The rows come from 6 hidden closed curves, with some noise, and rows from the same curve form a group. Each curve winds through 8 dimensions. The rows are also pushed far along 4 directions, which tell nothing about the answers.
In the rows, 128 means zero.
Known rows, each followed by its group:
[185 109 102 160 130 129 120 103 122 161  48 111 181  93 124 123 126 126
 161 116 192 151 173 189  99 145]	Bet
[140 170 126  98 129 110 119 140 134 123 123 118 103 113 137 138 114 123
 146 114 131 126 132 148 121 147]	Bet
[122 163 124 121 155 145  98 129 144 153 122 129 140 141 171 119 142 123
 129  95 159 115 115 132 126 112]	gopi
[116 139 176 110  88 153 134 117 114  85 163 132 117 159 117 138 144 120
 148 178 124 120 111 102 148 113]	kagu
[102 123 161 123 109 149 115 146 122 100 141 121 156 170 119 105 133  88
 112 132 125 120 140 128 158 160]	femom
[161 151 143 130 144  82 123 134  77 103 134 125  90 116 112 176 105 151
 123 144 114 114 130 163 147 159]	zik
[176 111 146 140 118  63 169 151  82  83 137 132  67 108 105 177  72 193
 123 174  83 127 140 158 127 170]	zik
[ 81 152 137 128 160 150  82 100 131 139 147 144 133 120  92 145 175  71
  78 124 152 133 140  82 142  70]	femom
[ 98 152 116 158 186 115  93  91 164 123 163 126  18 104  62 129 137 140
  86 111  78 113 144  78 103  84]	Kom
[107 139 131 156 120 157  94 114 146 144  92 124 190 143 157 103 153  84
 130 110 166 136 121 125 126 126]	Bet
[ 80 175 133  80 143 163  99 108 117 155 143 129 142 155 129 145 185  69
 109 121 163 114  65  71 158  57]	zik
[135 156  88 149 156 113 121 118 126 162  91 144 150  50 134 145 128 121
 141  87 152 144 142 150 114 122]	gopi
[122  98  79 192 110 129 150 120 163 152  97 109 137 117 133  91 148 102
 153  90 128 147 146 132  72 171]	kagu
[167 140 125 166 118 100 116 133 105 128  75 116 143  45 126 150  95 146
 161 130 144 131 157 180 125 152]	Bet
[ 88 108 150 125 121 140 113 154 148 117 157 115 139 162 144 109 134 121
 117 113 137 115 138 138 124 174]	femom
[138 139 109 185 150 118 113 116 163 121 100 125  68  85  85 118 125 100
 128 129 117 166 200  99  82 136]	gopi
[138 108 121 129 106 111 197 160 135 101 173 160 136 104 156 125 116 150
 135 120  93 140 167 152 120 156]	zik
[159 107 172  75 115 134 120 143  75 126  81 118 214 171 127 134  94 156
  82 157 173 108 101 189 178 118]	gopi
[ 87 155 155 130 164 155  76  96 114 134 163 117  94 186 122 137 166 120
  96 132 152  88  79  88 144  81]	femom
[124 115 124 132 118 117 137 146 117 135 117 141 158  78 128 149 115 135
 147 125 154 145 146 150 124 149]	femom
[138 116 129 140 106 132 139 142 161 113 131 120 121 161 146 106 142  90
 130 139 125 159 164 111  95 157]	zik
[117 108 131 125 107 139 124 121 140 128 124 111 115 114 105 123 120 150
 156 150 123 122 113 112 124 120]	Bet
[109 140 138 136 100 125 125 159 160 113 115 121 142 142 167  98 116 119
 140 114 120 130 126 134 120 173]	Bet
[113 140 166  93 170 135 111 110  84 130 159 149 105 160 102 179 143 154
  63 167 169 105  89 102 153  46]	kagu
[162 112 160 149 109 105 176 149  60  81 156 167 157  98 123 164  96 156
 131 168 104 131 162 175 175 154]	zik
[ 92 115 116  85 125 164  98 109 183 159 114 101 156 210 134  80 164  80
  97 101 150 130  93  95 100 110]	gopi
[149 111  94 127 117 116 142 131 133 160  88 109 170 127 160 124 131 122
 152  90 174 142 133 182  88 178]	Kom
[118  86 167  89  74 172 128 138 130 113 116 102 211 227 144  73 128 113
 112 154 133 109  87 135 161 134]	gopi
[135  71 126 147  70 136 191 158 174  92 147 127 146 184 157  62 116 126
 156 128  91 152 168 143  94 212]	Kom
[134 121 127 145 121 140 133 112 128 124 102 122 117 122  92 118 119 128
 142 144 138 139 145 122 119 132]	Bet
[128  88 164 151  75 112 171 175  82  78 154 130 134 101 125 137  76 188
 160 167  94 104 128 168 161 183]	femom
[141 137  80 177 156 101 110 160 166 157  57 105  97  77 126 110 107  92
 117  86 147 169 197 137  72 181]	kagu
[122  98 159 150  97 103 164 165  89  82 149 115  97 112  91 134  81 184
 122 159  80  96 125 156 155 171]	femom
[119 140 133  81 147 145 141 112 126 136 161 146 139 195 140 129 162 117
  88 119 140 117  93 116 137  88]	Kom
[131 112 137 155 139  97 152 116  99 104 160 153  76  50  69 166  93 204
 120 165  70 113 135 127 149  93]	Kom
[169 129 142 163 142  53 158 137  77  79 154 140  15  78  76 199  79 196
 109 180  66 125 148 134 122 142]	zik
[115 182 146 142 174 107  75 100  58 134 121 123  79  71  68 198 132 137
 114 139 150  95  99 125 164  84]	Kom
[151 146 146 105 152 117 116 139 126 124 130 136 103 106 136 153 106 167
 106 150 141 123 137 133 130  89]	gopi
[141 116 132 138 102 138 126 129 172 100 137 112  99 129 122  86 116 129
 153 143  75 127 164 117 120 137]	Kom
[116  75 124 106  74 156 171 146 165 126 118 131 197 185 153  72 125 114
 147 129 125 154 125 128 114 169]	gopi
[122 135 107 145 135  93 165 136 125 122 157 131  69  97 118 141 120 158
 122 108  87 113 119 131 108 140]	zik
[142 100  87 163  99 125 145 139 208 144  74  94 125 139 153  70 123 110
 163  94 141 166 173 144  35 203]	kagu
[ 68 148 149 133 150 147 117 113 149 114 157 158  98 167 103 122 147 124
  82 133 123 124 106  69 128  88]	kagu
[176 131 140 132 141 134 100 108  96 131 104 107 119 143 121 146 127 130
 138 161 157 121 128 137 139 108]	gopi
[102 140 176 101 117 158 103 117 132  91 207 138 120 164 144 126 153 125
 140 164 104 100 118  92 165  94]	Bet
[184 160 147 152 143  93 111 150  97 106  92 122 102  67 122 164  87 143
 126 149 142 137 185 171 132 148]	kagu
[169 130 142 131 109 134 130 131 105 128  94 104 143 150 134 129 125 116
 143 147 163 127 130 152 129 136]	Kom
[148 112 110 193 115  81 148 150  89 122  82 111 119  24  91 156  78 168
 160 118 123 130 170 192 116 199]	femom
[131 130 146 107 108 123 178 130  81 103 162 149 118 134 112 152 121 159
 127 160 101 110  88 124 168 101]	Kom
[142 132 137 145  94 133 128 153 117 118  85 105 184 158 153  95 112  96
 151 108 147 128 137 176 139 206]	kagu
[131 131 150 124  94 130 154 170 153  88 153 148 131 110 168 108  99 145
 152 145  89 134 159 131 140 148]	gopi
[170 126 110 153 123 108 146 137 116 133  81 131 166  97 131 138 124  94
 120 116 165 166 189 174 104 161]	zik
[ 92 144 169 124 130 145 106 131 118  89 174 133 102 160  97 128 142  98
  90 149 105 111 130  93 162 116]	femom
[126 106 146 148 110 152 148 126 130 109 185 139 127 155 162 112 148 144
 144 148 102 108 128 114 138 110]	zik
[155 146 149 154 127 106 124 109  69  98 141 123  95  88  86 166 117 149
 131 160  89 101 122 140 167 105]	gopi
[111  81 166  87  38 157 177 170 154  78 181 113 160 196 158  70 122 122
 144 160  62 110 111 113 152 153]	femom
[130  91 151  50  74 147 167 165 138 112 153 152 220 171 177 107 115 134
 149 144 126 141 117 153 159 148]	Kom
[143 147  93 112 136 160  66  90 141 199  47  80 193 135 149 108 164  75
 158  88 205 123 100 149 113 102]	Kom
[148 141 135 132 154 102 130 129 140  96 159 135  22 120  88 151 113 137
 123 162  91 146 170  89 105 125]	gopi
[113 107 128 136  64 153 151 142 167 108 134 118 172 175 155  75 154  54
 175 118 126 157 160 125 105 199]	kagu
[185 174 143 165 167  97 103 120  68 111 113 134  97  69 105 180 105 134
 129 143 138 126 181 170 154 133]	gopi
[124 117 111 149  92 118 178 151 172 102 144 134  77 122 137 105 115 131
 188 133  87 157 147 104  85 186]	femom
[ 96 156 130 112 176 135  82  83 105 157 155 134 140 135 118 153 166 130
 105  94 157  88  77 136 152  80]	Bet
[119 121  93 113 133 140 111  97 175 169 120 122 164 133 147 111 169  91
 126  92 146 143 127 116  89 101]	gopi
[122 128 142  93 138 139 148 119 120 127 162 136 112 190 136 132 150 142
  94 135 130 108  89 111 133  89]	Kom
[100 118 114 150 143 123 131 113 166 122 170 152  96 120 120 126 149 122
 118 115 110 141 161 100  93 131]	Kom
[160 132 113 125 126 149 100 126 153 149  79  96 139 163 152 102 136  87
 166 119 173 148 145 134 100 161]	gopi
[159 150 139 131 108 135 118 125 111 114 111 104 137 127 136 120 122 116
 175 130 134 116 140 163 140 158]	Bet
[111 141 112 151 160 142 108 123 154 150 117 118 114 134 116 101 143  97
 118  86 150 131 159 124 108 142]	zik
[ 73 108 166  93  68 161 175 154 191  71 213 161 105 188 151  93 139 123
 146 176  71 149 120  45 120 125]	kagu
[123 112 163 142 110 144 150 131 118 103 135 158 161 152 153 119 111 186
 118 156 127 113 107 135 151 109]	kagu
[115  95 170 115 121 139 176 160 111  86 201 154 103 167 133 120 101 197
 111 164  93  97 117 124 164 120]	zik
[ 99 107 175  93 105 154 139 150 115  92 170 149 187 184 133 118 132 111
  96 151 125 127 132 129 172 137]	femom
[ 90 133 154  98 158 157  99 106 137 118 227 159 101 178 149 135 160 154
 128 139 109  94  93  83 159  74]	zik
[141 117 139 122 128 133 136 127 129 128 110 118 105 150 117 125 110 169
 121 148 146 119 117 130 114 118]	Bet
[ 93  99 144 129 109 134 122 160 156 110 154 112 138 171 146  95 125 119
 120 114 131 120 147 141 116 189]	femom
[118 117 133 163 102 147 110 133 146 117 124 106 136 135 135  97 141  91
 153 130 132 133 158 124 117 162]	femom
[125 164 135 154 186 142  78  84  83 156 100 130  92  82  72 175 150 122
  91 155 175 119 119  87 149  28]	zik
[137 178 103 135 196 139  57  46 119 179 104 133 120  54  85 164 169 111
 102 112 152 117 127 104 138   4]	Kom
[182 165 170  95 138 112 149 117  37 100 149 155 108  84 104 201 104 186
 140 186 134 103 115 159 189  69]	Bet
[131 129 129 103 111 117 172 152  92 124 138 132 156 141 146 137 118 143
 119 113 126 113  97 165 153 146]	zik
[127 152 130 140 155 129  90  89  57 157  89 112 133  95  83 171 130 144
 119 130 167  92  74 140 165  83]	Kom
[151 126 151 112  85 133 141 160 103 122  87 115 188 142 176 119  96 152
 159 142 150 115  92 172 153 153]	Bet
[122 137 122 146 111 128 144 124 106 136 110 137 166 108 137 133 126 139
 145 115 132 119  94 150 145 130]	kagu
[158  91 111 144  92 120 159 169 115 140 102 100 174 139 181 107 109 139
 157 113 132 124 126 181 120 192]	kagu
[139 190 126 144 178 119  75  82  78 151 103 137 108  49  76 195 151 100
 109 140 169 130 134 112 151  48]	femom
[112 117 130  97 114 123 150 158 181 112 155 125  88 176 140 106 124 122
 117 124 120 149 144 110  83 169]	kagu
[154 164 126 149 147  76 172 138 102 102 133 166  52  39  99 182  86 192
 116 153  95 137 143 130 123  98]	Bet
[142 165 112 135 149 140 133  82 105 152 114 144 110  83 106 163 152 132
 145 137 155 130 106 106 128  50]	Bet
[123 143 129 124 137 132 119 117 143 132 127 152 135 101 127 148 144 109
 120 140 152 160 152 104 116  91]	kagu

New rows. What belongs after each?
[137 155 127 152 119 126 107 148 141 116  97 109 128 128 146 105 124  88
 146 108 135 136 158 146 119 180]	kagu
[ 94 125 107 100 151 177  71  88 168 186  88 101 199 201 137  76 170  74
 106  74 187 117  92 127 121 108]	Kom
[144 130 151 121 129 132 138 109  75 116 155 134 166 159 124 136 133 145
 137 115 131  93 111 185 172 147]	Bet
[126 149 110 157 138  83 146 117 143 111 122 118  32  90  67 145 118 131
 128 109 108 141 157 131  73 170]	kagu
[ 85 109 130 110 137 181 124 120 146 156 149 131 161 190 150  94 164 124
 115 111 159 110  94 102 133  94]	zik
[152 126 114  75 123 121 141 132 127 148 115 129 162 107 141 133 113 149
 139 117 133 131 117 161 131 110]	Kom
[ 95 146 152 124 156 145 112 109 108 135 118 156 159 157 114 138 139 130
  76 130 169 122  98 116 151  86]	kagu
[137 143 138 182 139 130 131 147 124 105 106 143 106  87 119 122  96 140
 137 139 124 143 176 127 135 145]	gopi
[102 151 122  87 144 126 118 132 159 134 152 132 124 156 140 124 146  97
 115  94 133 133 126 124 113 141]	Kom
[144  84 128 134  90 156 159 126 138 129 112 126 210 190 166  82 143 109
 143 116 150 142 138 159 123 165]	Kom
[198  78  74 143  76  86 208 160 170 127  63 105 154 119 144  74  84 130
 154  91 106 173 198 209  55 240]	femom
[140 127 130 112 114 137 120 151 131 131 130 121 160 139 169 122 148  77
 140 130 149 149 159 127 129 147]	kagu
[ 91 117 129 124 118 178 106  99 183 146 140 111 127 212 150  88 183  98
 128 132 161 127  97  70  87  92]	kagu
[126 108 115 121 106 123 178 136 160 108 145 150 117 115 114 110 120 128
 136 131  86 155 154 113 112 136]	Kom
[117  99 124 161  79 133 159 135 139 111 127 113 146 141 132  88 115 145
 169 115  97 117 115 148 125 187]	Bet
[173 130  99 152 119 115 114 115 123 153  79 114 182  70 145 129 129 104
 172  97 154 139 166 190 116 160]	Kom
[116 104 122 155 105 114 155 157 209  97 153 129  61 126 144  94 109 153
 147 134  78 151 171  99  61 167]	Bet
[161 126 101 144 164 104 100 112 119 163  56 107 152 101  97 124 105 134
 109  84 161 128 157 196 114 158]	Kom
[109 131 145 108 149 152 110  96 133 130 151 154 117 119  92 139 143 135
  93 159 122 128 122  78 149  44]	Kom
[119 107 135 118 119 118 124 146 122 134  94 121 164 119 122 128  97 160
 125 124 149 127 117 160 131 154]	Bet
[106 121 135 107 114 133 123 128 142 121 162 106  98 160 129 114 130 153
 148 118 106  90  90 130 126 148]	Bet
[154 142 106 124 143  82 131 141 127 132 109 130 143  78 122 139 102 122
 137  78 128 143 177 202 112 200]	Kom
[ 64 123 114 141 147 144 113 104 200 128 192 147  79 147 121 108 175 105
 115 108 102 141 141  53  85 106]	Kom
[111 131 139 128 115 162  87 112 140 140  81  94 147 151 110  99 141  99
 115 138 149 121 102 102 135  93]	gopi
[158 131 144  91 128 126 107 141 127 124  97 111 130 114 124 134  99 142
 138 152 149 134 145 149 132 128]	Kom
[140 170 128 107 135 135  94 126 124 142  94 110 119 113 130 136 125 104
 151 128 152 132 115 117 138 116]	gopi
[186 132 136 134 108  93 147 146 107  98 117 103  86  86 120 140  81 176
 159 151  90 113 151 175 128 156]	Kom
[116 150 124 183 148 120 103 117 132 114 144 105  15 101  75 144 149  95
 119 147 101 130 156  63 103 114]	kagu
[149 128 114 113 130 138  93 132 172 157  61 101 181 138 154  94 129  89
 115  96 177 151 167 158  90 148]	gopi
[ 98 118 157  93 144 172  96 111 129 137 168 136 113 179 132 133 154 146
 110 172 150 109  82  60 146  44]	zik
[127 119 132 150 125 110 158 104 126 104 157 147  99 133  92 144 144 131
 120 131 127 137 158 140  99 146]	kagu
[134 126 151 103 114 129 123 142 114 121 152 120 147 136 162 140 126 143
 139 141 139 109 112 152 142 128]	femom
[148 153 117 143 164 125 132 136 102 155  87 118 113  63 109 146 121 140
 101 117 174 125 156 153 125  85]	zik
[142 109 143  90  81  96 202 182 132  79 161 147 100 116 128 134  81 165
 152 161  75 149 153 140 125 182]	Kom
[ 56 120 148  41  85 188 145 140 178 123 192 141 150 230 167  91 177  83
 136 147 125 137  60  39 136  91]	Kom
[ 91 147 150  98  87 171 115 155 212  89 189 118  85 212 169  64 156  58
 171 137  80 142 139  45 115 157]	gopi
[141  93 110 167  96 111 150 140 164 105 127 104  96 159 135  93 119 125
 167 125  91 143 152 132  84 213]	zik
[114 139 152 100 137 147 103 121 122 126 131 108 124 183 112 112 131 121
 103 126 130  98  95 122 151 120]	Kom
[134 110  99 181 126 138 146 117 145 143 120 121 136 115 142 102 150 115
 137  99 136 131 157 141  95 137]	zik
[155 120 105 141 112 126 134 145 146 148  51 129 187  68 143 114  99 119
 150 115 165 169 176 166 106 151]	gopi
[152 136 140 121 117 120 132 119 105 120 132 120 152 157 147 139 137 129
 141 117 154 110 124 180 128 157]	kagu
[183 127 127 150 108  78 168 147 111  98 121 114 114 109 134 141  96 153
 154 116 117 129 175 213 100 215]	kagu
[131 151 135 120 162 149 114  65  72 154 151 165 179 110 119 175 169 133
 124 125 172 109  94 139 169  42]	Bet
[121 146 118 143 119 144  84 105 146 150  98 111 159 102 143 123 151  92
 162 113 158 131 130 127 121 120]	Bet
[ 95 177 124 118 152 118 105 144 209 111 169 130  32 118 133 112 132 104
 114 107  84 141 161  71  84 123]	gopi
[127 141 122 177 130 143 122 142 139 130  85 136 146 102 137 105 112 116
 146 116 150 148 166 131 127 155]	gopi
[122 128 122 132  99 137 143 128 128 119 126 121 167 145 129  95 130  98
 149  98 104 125 128 156 144 174]	Kom
[162 104 120 149 130  78 173 143 107 101 165 161  98  60 124 165  88 198
 161 142  80 134 168 167 125 162]	zik
[109 121 141 105 105 153 158 121 141 105 185 131 141 218 153  89 151 121
 152 104 102 101 100 141 139 166]	Bet
[114 148 127 129 118 145 122 138 165 126 135 139 149 115 169 105 139 108
 144 112 123 137 140 115 126 122]	gopi
[121 111 133 129 139 130 129 106 113 132 131 137 120  95  88 142 116 174
 114 150 116 115 109 115 146  74]	Kom
[116 112 124 151 112 148 128 146 182 116 147 104  64 134 132  84 121 133
 177 137  95 129 152  93  97 149]	zik
[154 139 183 112 137 125 138 156  81  85 145 160 131 138 123 155  92 154
 109 175 129 127 152 147 179 129]	gopi
[ 98 186  85 182 193 121  95  98 174 145 138 135  23  96  97 130 162  81
 134  84 116 149 161  66  80 124]	gopi
[128 125 120 140 155 103 129 130 158 109 190 146  52 102 130 135 114 168
 151 120  79 126 163 121 107 153]	zik
[100 174 153  80 128 136 111 139 148 106 176 131  80 158 146 131 138 121
 131 133 108 110  97  90 138 107]	Bet
[ 92 155 161  94 161 150  96 100 131 110 189 139  58 157  79 147 153 126
 104 155 117 108 113  69 146  68]	Bet
[174  92 121 126  93  87 184 158 137  94 144 136 129 100 139 124  87 172
 143 134  76 141 171 183 108 184]	gopi
[152 116 126  91 111 114 182 150 140 108 148 138 138 174 150 112 119 134
 114 111 110 137 141 161 116 169]	Kom
[174 101 120 163 120 121 135 125 103 142  69 126 171  78 125 137 101 163
 136 145 154 138 154 173 127 120]	gopi
[158 156 130 118 125 132  96 130 140 127  96 108 128 120 136 125 131  87
 152 134 145 146 161 129 120 140]	gopi
[119 119  98 134 115 115 130 125 166 137 109 110 103 158 127 114 145  91
 139 113 122 157 123 102  75 171]	zik
[130 113 115 170 103 112 192 139 140 111 127 151 137 123 142 105 114 149
 139 107  97 140 141 152 109 177]	Bet
[ 74 147 163 134 115 170 108 116 128 105 154 127 132 202 127 104 157  96
 118 138 124 101  82  83 162 113]	kagu
[140 101 119 157 102 105 172 129 118 112 141 144 142  85 131 132 108 171
 160 123 100 125 141 172 122 163]	Bet
[116 111  85 180 135 149 115  90 133 182  85 113 174 124 136 113 173  92
 133  86 175 137 114 128  99 120]	kagu
[ 92 108 135 169 124 146 113 126 145 124 146 128 141 145 127 107 153 104
 122 116 138 128 151 122 120 150]	femom
[121 113 145 146 118 143 117 109 124 110 150 121 114 193 132 120 152 121
 128 158 117 114 107  99 133 128]	zik
[132 118 124 129 107 112 154 130  86 125 129 143 169  86 123 151 114 151
 151 127 120 124 113 168 155 142]	Kom
[ 93 144 136 105 110 179 134 137 134 141 155 117 155 161 163  91 159 106
 150 109 138  95  87 110 156 101]	zik
[138 143 116 116 111 157 125 104 132 146 125 113 158 162 156 111 170  87
 152 114 141 119 101 121 127 106]	Kom
[ 80 140  96 178 142 105 106 117 183 131 120 120  46  52  72 127 125 126
 136 104  89 141 150  86  75 141]	Bet
[ 98 107 140 119 138 122 116 133 166 113 171 128  89 150 120 115 121 158
 113 124 102 115 135 112 110 142]	Kom
[154 141 114 176 127  94 139 110 121 115 123 117  84  96 106 143 127 138
 149 109 124 123 161 171  90 170]	kagu
[ 97 126 135  93 155 157 116  89 118 152 177 156 172 177 145 134 175 132
  92 111 146 101  78 119 154  57]	Kom
[131 142 117 125 138 105 134 154 135 132 127 135  85  74 136 151 108 152
 128 136 115 136 132 108 115 110]	kagu
[124 120 109 159 124 111 141 123 145 126 112 117  96 145 110 120 142  99
 111 120 121 150 138 110  88 161]	zik
[ 83 137 133 130 130 166  95 125 169 136 103 105 115 186 124  89 151  88
 113 126 154 132 104  73 112 116]	kagu
[110 122 122 139 122 131 145  96 142 125 145 138 133 160 110 125 163 104
 124 114 147 141 139 131  92 143]	kagu
[ 87 198 111  88 157 162  77  83 173 159 152 121  76 134 122 133 191  65
 148 104 145 129  97  51 110  57]	Bet
[141 143  90 171 120 108 105 121 176 137  94 107 110  55 125 115 130  93
 182  91 123 159 195 148  74 182]	Bet
[142 180 109 115 148 150 135  89 125 149 118 135 108 140 115 128 165  90
 148 107 157 135 114 113 118  91]	Bet
[124 121 133 129 122 139 129 126 136 133 111 142 144  98 121 129 123 135
 123 152 134 147 138 106 129  88]	gopi
[157  91 164 101  80 111 169 166  71  93 138 123 191 124 133 135  87 164
 112 151 105 101 130 203 182 157]	femom
[105  91 109  88  75 129 161 173 199 124 130 108 121 144 151  77 103 135
 176 117 100 149 124 119  82 190]	Kom
[117 119 122 142 130 129 153 120 132 119 146 146 120 147 118 120 134 127
 131 123 106 140 132 117 126 144]	gopi
[157 136 107 112 120 123 135 121 131 149  96 109 154 144 155 120 137 114
 145 101 149 128 120 163 114 142]	femom
[114 181 110 150 171 142  76  95 143 164 100 140 133  58 128 148 158  97
 121 106 165 137 140 101 124  55]	gopi
[163 151 124  91 127 131 127 125 135 136 107 124 141 120 133 129 130 104
 137 127 135 144 147 142 128 108]	Kom
[119 148 147 130 154 109 119 121 110 113 137 126  73 128  83 146 108 160
 108 130 119 103 120 133 138 133]	Bet
